There are 3 nested groupings, the coarsest first. Each group lies inside one group of the grouping before and may be the whole of it. The rows also spread widely along 8 directions, which tell nothing about the answers.
(in the rows, 128 means zero)
Known rows, each followed by its group in each grouping:
[123 109  93 183 123 123 141 153 166  97 161 118 129 130 119  68 175 162
 100 127  96 167 111 153  51 210 113  91 138 127  72]
j_449 mun j_717
[111  96  87 132 133  85 149 176 149 110 165 130 163  98 139 145  88 114
  69 150 110  71  95 147 119 148 164 151 146 112 100]
j_489 Demuk j_217
[184 113 111 169  83  86 193 155  98 101 185 131  90  89 124 115 137 149
 123  86 149 107 171  82  96 147 113  73 175 110  86]
j_489 gibu j_427
[173 141 127 158 111 124 146 143  90 129 163 121  74 129 159  92 135 142
 168  80 186 159 173 127  73 126 140  73 112 143 155]
j_297 levu j_165
[137  87 123 154 119 138 127 151 107 159 154 104 160 144 134  86 108  98
 161 151 157 102  99 136  81 129 154 110 133 132 143]
j_449 zasav j_66
[103  78  79 109 163  79 152 197 134  96 166 145 187 107 135 141 103 131
 117 150  90 126 100 181 110 127 126 127 135 144 113]
j_489 Demuk j_636
[131 101  97 129 129 130 127 173 138 130 122 108 180 148 116  95 124 126
 128 143 121 109  67 157 107 166 124 119 142 152 130]
j_449 gela j_899
[117 100 126 122 135  91 152 170 161  94 148 118 151  95 128 145 108 146
  77 153 115  85 102 174 117 128 134 132 163 106 103]
j_489 Demuk j_174
[119  82  69 146 138 115 118 167 104 140 169 146 191 138 127  87 104  98
 166 122  89 168  98 105  95 153 121 104  93 184 127]
j_449 zasav j_951
[157  90 133 136 102 141 155 165 108 140 125  93 175 135 107  90 140 133
 160 151 149 110  99 126 102 120  97  89 164 145 131]
j_449 mun j_666
[ 97  99 153 130 114 107 127 155 160 115 150 121 193  87 112 127 126 146
 100 148  71 143 116 122 148  95  84 124 140 142  98]
j_472 lobof j_939
[109 118 110 127 152 123  86 160 143 131 139 119 166 148 143 102 105 117
 154 120 121 169 113 161 106 142 136 119  74 188 159]
j_472 lobof j_575
[151 134 132 144  91 120 135 152 141 111 128 116 132 127 121 113 126 142
 104 113 133 112 107 103 121 145 120 106 154 139 119]
j_449 mun j_175
[100  73 110 158 124  80 170 165 127 122 204 118 151  76 146 150  94 119
 114 172 124  84 138 144  91 102 132 147 148  95  81]
j_472 lobof j_151
[132  87 198 113 112 123 132 140 120 122 119 113 167  91 117 132 115 132
 145 161 148 103 148 168 130  35 108 100 163 122 145]
j_489 gibu j_323
[106 115 147 155 111  95 145 142 162 103 165 129 119  84 149 137 125 143
  64 143 119 116 136 159 103 108 128 132 153  94  85]
j_297 fur j_942
[117 162 138 152 112 130  71 128 197  95 122 129 123 141 122  85 141 153
  73  96 106 162 109 148 110 179 145 115 109 145 115]
j_449 zasav j_978
[144 125 111 148  89  85 163 156 117 122 175 134 117  89 148 136 104 120
  85 103 127  96 134  79 125 128 149 128 149 117 105]
j_297 levu j_775
[133 100  65 114 137  95 156 201 138  99 145 141 190 127 115 117 133 150
 119 130  75 136  73 143 116 175  94 121 144 164  99]
j_449 gela j_303
[ 73 128 150 104 156 137  47 143 188 117 103 116 188 155 147 111 109 119
 127 140 118 167  94 208 143 105 152 132  80 182 177]
j_472 gupok j_96
[100 105 122 109 130 103 115 167 148 128 138 126 192 110 147 152  81 101
  84 154 114  90  77 149 155  92 142 152 136 150 138]
j_297 fur j_942
[132 110 125  88 149  95 147 190 120 114 132 126 164 122 158 146 100 132
 138 136 148 104  96 182 127  89 138 139 136 150 165]
j_297 levu j_775
[138 125 113 119 139 122 116 176 146 125 132  97 158 154 145 119 107 126
 132 115 157  96  81 167 114 160 154 130 118 161 159]
j_472 lobof j_939
[127 102 138 122 113 111 135 168 138 138 143  92 179 112 132 144  91 110
 112 148 145  59  89 131 139 109 141 146 151 132 136]
j_472 lobof j_939
[ 87 110  99 177 102 102 133 142 174 114 172 126 144  95 126 121 109 115
  47 153  94  89 106 112  94 164 157 150 143 107  62]
j_449 mun j_666
[161 160 120 148 105 130 118 156 183  91 109 107 105 152 120  88 167 177
  78  96 133 128  98 163  91 215 133 105 148 129 109]
j_449 gela j_303
[168 133 104 122 128  93 154 173 104  86 150 157 101 123 137 117 135 175
 152  75 127 179 158 132 105 144 103  70 119 159 133]
j_489 Demuk j_217
[142 113 174  99 108 130 129 157 122 130 102 109 180 116 119 109 138 146
 144 130 125 147 113 130 157  70  91  98 148 160 163]
j_297 levu j_775
[146 151 130 151  89  94 151 146 138  72 156 166  82 100 122 123 153 190
 107  79 101 189 174  93 108 137  78  80 136 143  82]
j_449 mun j_666
[176  91 103 148  98 140 161 164  68 162 148 102 160 145 121  92 113 103
 194 127 166 105 113  82  96 125 118  83 143 162 149]
j_449 mun j_666
[119 156 105 162 123 103 110 142 169  90 155 141  80 132 158 118 115 145
  76  96 134 133 133 151  74 184 173 128 114 128 105]
j_449 mun j_717

New rows, each followed by its group in each grouping:
[148 141 192 136  71 148  94 123 146 149 103  78 150 129 111 103 126 129
 112 113 153 113 126  97 156  97 117 107 140 147 155]
j_472 lobof j_575
[160 149 102 163  75  88 158 149 123 115 174 140  98  93 142 118 125 135
  76  67 114 127 146  45 130 163 138 109 143 132 100]
j_297 levu j_775
[130 176 171 125 120 126  76 140 189 101 105  98  99 149 145 121 122 157
  91  96 167 125 126 189 121 138 153 128 110 146 160]
j_472 lobof j_575
[158 170 157 171  51 127 117 109 126 129 134 122  68 116 129 113 115 131
  98  82 163 113 168  50 117 129 152  99 139 124 121]
j_449 mun j_666
[130 132  77 136 142 105 123 171 151 118 148 123 142 141 159 108 106 117
  92 108 132 108  85 158 102 183 186 140 112 156 138]
j_297 levu j_775
[132 137  89 163 121 111 115 139 110 126 177 155 108 133 165  98 114 113
 144  73 122 197 153  97 102 152 140  86  79 182 136]
j_297 fur j_942
[104 113 147 103 147 141  65 147 155 131  97 120 183 144 126  99 105 118
 131 141 118 154 100 177 140 110 147 113  97 179 175]
j_489 Demuk j_217
[148 183 154 117 128 119  86 150 188  83 109 113  98 157 142 117 141 182
 104  74 148 156 119 183 121 168 135 111 108 161 150]
j_472 lobof j_939
[107 137 106 163 112 121 101 130 159 117 161 147 138 111 129  72 151 139
  92  89  68 215 138  91 111 165 117  90  87 171 104]
j_297 levu j_165
[139 155 185 113  88 138  86 136 166 126  91  90 155 131 112 117 125 145
  93 104 137 120 112 113 172 107 112 117 135 159 155]
j_472 lobof j_575
[109 177 182 140  98 122  68 110 153 101 116 152  77 120 145 124 110 150
 105  88 134 179 177 122 122  93 141 111  98 149 138]
j_449 mun j_717
[123 147  84 140 121  96 119 160 163 104 158 136 135 116 146 119 113 128
  54  91 103 126 101 115 128 179 157 138 112 152 115]
j_297 levu j_165
[156 129 192 168  79 151 130 122 143 136 127  67 114 125 113  75 167 159
 132 120 164 138 155 130  92 122 103  79 150 119 127]
j_472 lobof j_575
[115 137 177  85 106 121  80 150 156 122  97 110 189 121 114 145 102 136
 111 126 117 126 106 126 197  67 103 129 126 172 162]
j_472 lobof j_151
[129 159 126 163  80  82 143 138 161  78 165 151  77  81 133 144 127 165
  41  89 105 123 157  82 117 152 123 125 154 104  64]
j_449 mun j_717
[167 107 150 124 117 136 149 166  99 130 122  99 132 146 135 112 120 137
 184 137 189 108 118 163  88  97 120  91 150 143 164]
j_449 mun j_175
[101 146 158 114 105  91  98 136 175  90 127 146 128  86 127 162  87 142
  44 113  94 114 133 118 173  98 143 137 135 128 118]
j_489 Demuk j_174
[107 129 160 179  93 127  95 105 144 131 164 120 112 107 132  86 135 134
 126 112 117 184 183 106 102 115 124  92  97 138 112]
j_472 lobof j_151
[181 141 133 164  79 119 159 145  94 122 149 119  80 133 137 109 125 140
 153  89 177 121 154  89  89 131 128  80 151 133 132]
j_449 mun j_175
[183 116 123 127 114 130 165 172  94 134 142  93 134 139 141  95 139 140
 163 108 183 119 116 143  96 128 122  86 145 149 161]
j_297 levu j_165
[ 97 101  93 166 118 109 127 149 139 115 173 159 159 100 119  92 137 136
 118 130  55 195 138 108  94 150 102 106 108 153  79]
j_449 gela j_303
[132 109  87 142 131 103 142 171 107 127 166 139 130 127 152 124  96 116
 150 128 141 120 128 147  79 139 152 126 119 143 129]
j_449 gela j_303
[102 140 171 172 112 127  90 113 185 102 139 120  87 118 137 103 134 149
  79 133 142 131 142 183  67 135 155 122 129  93 102]
j_449 zasav j_951
[139 134 176 117 101 139 100 139 172 118  90  90 149 126 110 114 124 143
  74 129 135  95 100 152 151 125 137 112 158 127 145]
j_489 Demuk j_174
[ 90  73  74 152 128 112 128 165 139 142 169 127 210 112 125 112  92  85
  99 166  78 103  73 105 108 152 143 147 131 148  94]
j_449 mun j_717
[120 109 178 138 113 135 102 134 118 153 136  93 136 123 144 114 101 114
 162 147 169 124 154 150 105  66 139 115 109 139 162]
j_472 lobof j_575
[149  91 120 177  79 140 153 141 115 161 157  92 171 112 112  61 156 114
 120 126 108 133 113  69 107 150 118  89 154 137 110]
j_297 levu j_775
[ 78 116 183 129 110 137  69 125 179 140 114  94 187 108 121 116 106 115
  89 162 109 121 113 143 152  76 132 144 119 143 137]
j_472 lobof j_575
[104 112 120 173 123 114 133 137 169  94 168 137 133 109 134  80 174 163
  93 119  77 212 136 153  82 162  93  86 121 137  81]
j_297 fur j_942
[141 148 120 139  99  63 147 153  84 127 195 150  73  89 177 179  51 109
 133  82 170  98 193  80 124  81 162 135 105 133 137]
j_472 lobof j_575
[113 137 119 135 146 119  97 155 167 100 129 120 111 153 159 119 108 135
 106 132 163 108 101 205  73 157 181 139 113 135 143]
j_449 mun j_717
[128 149 123 110 115  94 113 170 168 105 130 116 158 119 132 151  99 137
  72 107 118  95  95 127 162 138 135 149 130 153 131]
j_472 lobof j_575
[ 98  84 129 106 150  79 162 184 127 114 160 130 168  85 162 162  84 121
 110 175 133  81 107 189 115  69 148 162 149 115 128]
j_297 levu j_775
[148 115 152 146  93 136 132 139  99 163 138  99 137 119 146 103 104 101
 138 127 171  97 132 104 119  93 160 111 138 132 161]
j_297 levu j_775
[147 148 142 166  70  83 168 138 151  87 171 123  78  84 143 145 139 163
  67  93 140 112 169 105 119 131 122 112 167  84  78]
j_472 gupok j_96
[137 162 132 151 115 107 119 151 189  78 143 112  99 132 135 109 157 182
  74  84 124 143 119 157 100 198 129 110 133 134 102]
j_472 lobof j_939
[115 175 147 160 111 131  69 118 185 109 118 118  61 149 156 111 104 132
  74 106 169 109 129 186  86 166 203 140 111 116 140]
j_449 gela j_899
[121  80 140 122 146 138 115 158 163 108 114 104 201 129 105  86 151 140
 126 160 110 134  88 198 104 134 114  98 147 150 133]
j_489 gibu j_323
[183 153 149 149  68 125 152 139 115 115 133 122 106 113 117  80 170 172
 123  60 126 182 158  63 132 137  87  56 148 153 124]
j_297 levu j_775
[142 124 130 133 124 124 122 163 143 114 141 108 147 138 126 100 143 157
 143 106 124 158 117 148 109 149 106  94 121 165 134]
j_472 lobof j_939
[115 101 187 139 107 166 110 138 177 123  91  78 174 136  98  81 160 153
 112 181 138 119  90 189  94 114 107 105 163 124 123]
j_449 mun j_666
[103 131 173 105 126 126  69 141 160 127 101 120 159 135 134 142  79 113
 106 148 147  93  91 171 141  73 158 152 125 139 163]
j_449 zasav j_951
[ 91 123 129 150 114 106  98 136 185 102 148 138 156 105 117 110 124 138
  61 134  79 137 103 130 121 150 130 138 125 125  84]
j_449 zasav j_978
[123 156 187 112  88 125  93 130 176 118  94 112 143 109 126 123 123 143
  57 113 124 115 111 117 174  94 139 132 145 138 146]
j_297 levu j_775
[ 99 107 156 114 110 107 119 149 147 122 131 135 186  86 125 125 116 130
  97 142  81 150 119 117 161  67 108 126 134 150 124]
j_297 levu j_775
[128 119 161 105 140 124 112 158 152 104 110 108 138 132 131 125 110 147
 123 137 151 116 112 201 117 105 137 109 138 136 158]
j_489 Demuk j_174
[121 125 158 171 115 133  95 112 111 143 157 132  81 132 159  95  98 112
 165 120 176 150 177 148  61  94 167 102  94 126 148]
j_449 zasav j_951
[122 116 105 193 125 117 141 139 145 109 184 126  96 120 160  84 151 140
 109 115 134 167 147 164  47 174 141  94 120 122  96]
j_297 fur j_942
[157 119  94 119 126 119 143 185 128 115 127 116 160 150 126 116 120 134
 137 120 142 106  82 139 108 158 124 111 141 163 137]
j_449 mun j_666
[120  80 177 133 124 150 116 134 129 127 122 108 174 115  99  70 161 159
 166 152 101 200 143 161 103  87  72  58 129 151 136]
j_489 Demuk j_174
[138 149 156 171  63 110 136 115 129 103 151 148  80  89 118 115 139 160
 103  90 115 167 189  61 110 112 101  84 138 123  84]
j_449 mun j_666
[138 111  90 130 120 126 117 175 165 134 131  87 209 146 110  97 129 118
  94 121  98 104  52 114 140 192 121 129 132 175 127]
j_472 lobof j_575
[113 101 100 130 118  91 154 180 163  96 146 124 178  99 115 139 120 145
  62 152  87  85  74 132 121 152 113 146 170 122  77]
j_449 mun j_717
[123 137  67 133 136  93 115 165 110 116 168 168 118 138 159 133  76 109
 145  89 127 149 135 106 105 151 158 121  79 182 138]
j_449 mun j_666
[ 88 118 167 124 138  94 119 142 129 115 153 146 109  91 175 146  91 131
 130 143 148 144 169 186  97  46 157 136 108 125 146]
j_297 levu j_775
[139 120  87 202  88 118 142 133 112 142 190 130  92 115 141  87 120 111
 118 110 132 130 158  81  56 180 161 103 124 117  90]
j_449 gela j_303
[114 130 132 106 133  62 145 176 133  90 169 152 119  88 162 188  79 148
 115 115 131 114 146 151 133  81 128 149 121 132 123]
j_472 lobof j_939
[109  93 109 127 107  96 129 162 148 123 148 135 198 103 104 132 100 115
  81 142  70 102  78  89 154 122 110 141 153 140  94]
j_449 zasav j_951
[103 131 118 164 117 103 111 134 125 127 172 151  97 112 162 132  70  97
 121 122 144 122 157 117  84 115 181 130 105 132 125]
j_449 mun j_175
[ 90 147 154 125 116 125  78 136 193 113 106 115 137 126 136 141  87 118
  55 150 143  72  95 164 130 115 181 165 133 128 131]
j_449 mun j_666
[147 100 142 143  95 103 170 155  75 138 163 119 106 100 148 148  85 117
 155 145 185  71 157 136  92  70 145 123 162  98 129]
j_449 gela j_899
[112 136 121 115 153  94 116 173 173  92 139 128 127 129 170 151  97 134
  77 128 149 100  92 212 112 129 164 150 127 134 137]
j_297 fur j_942
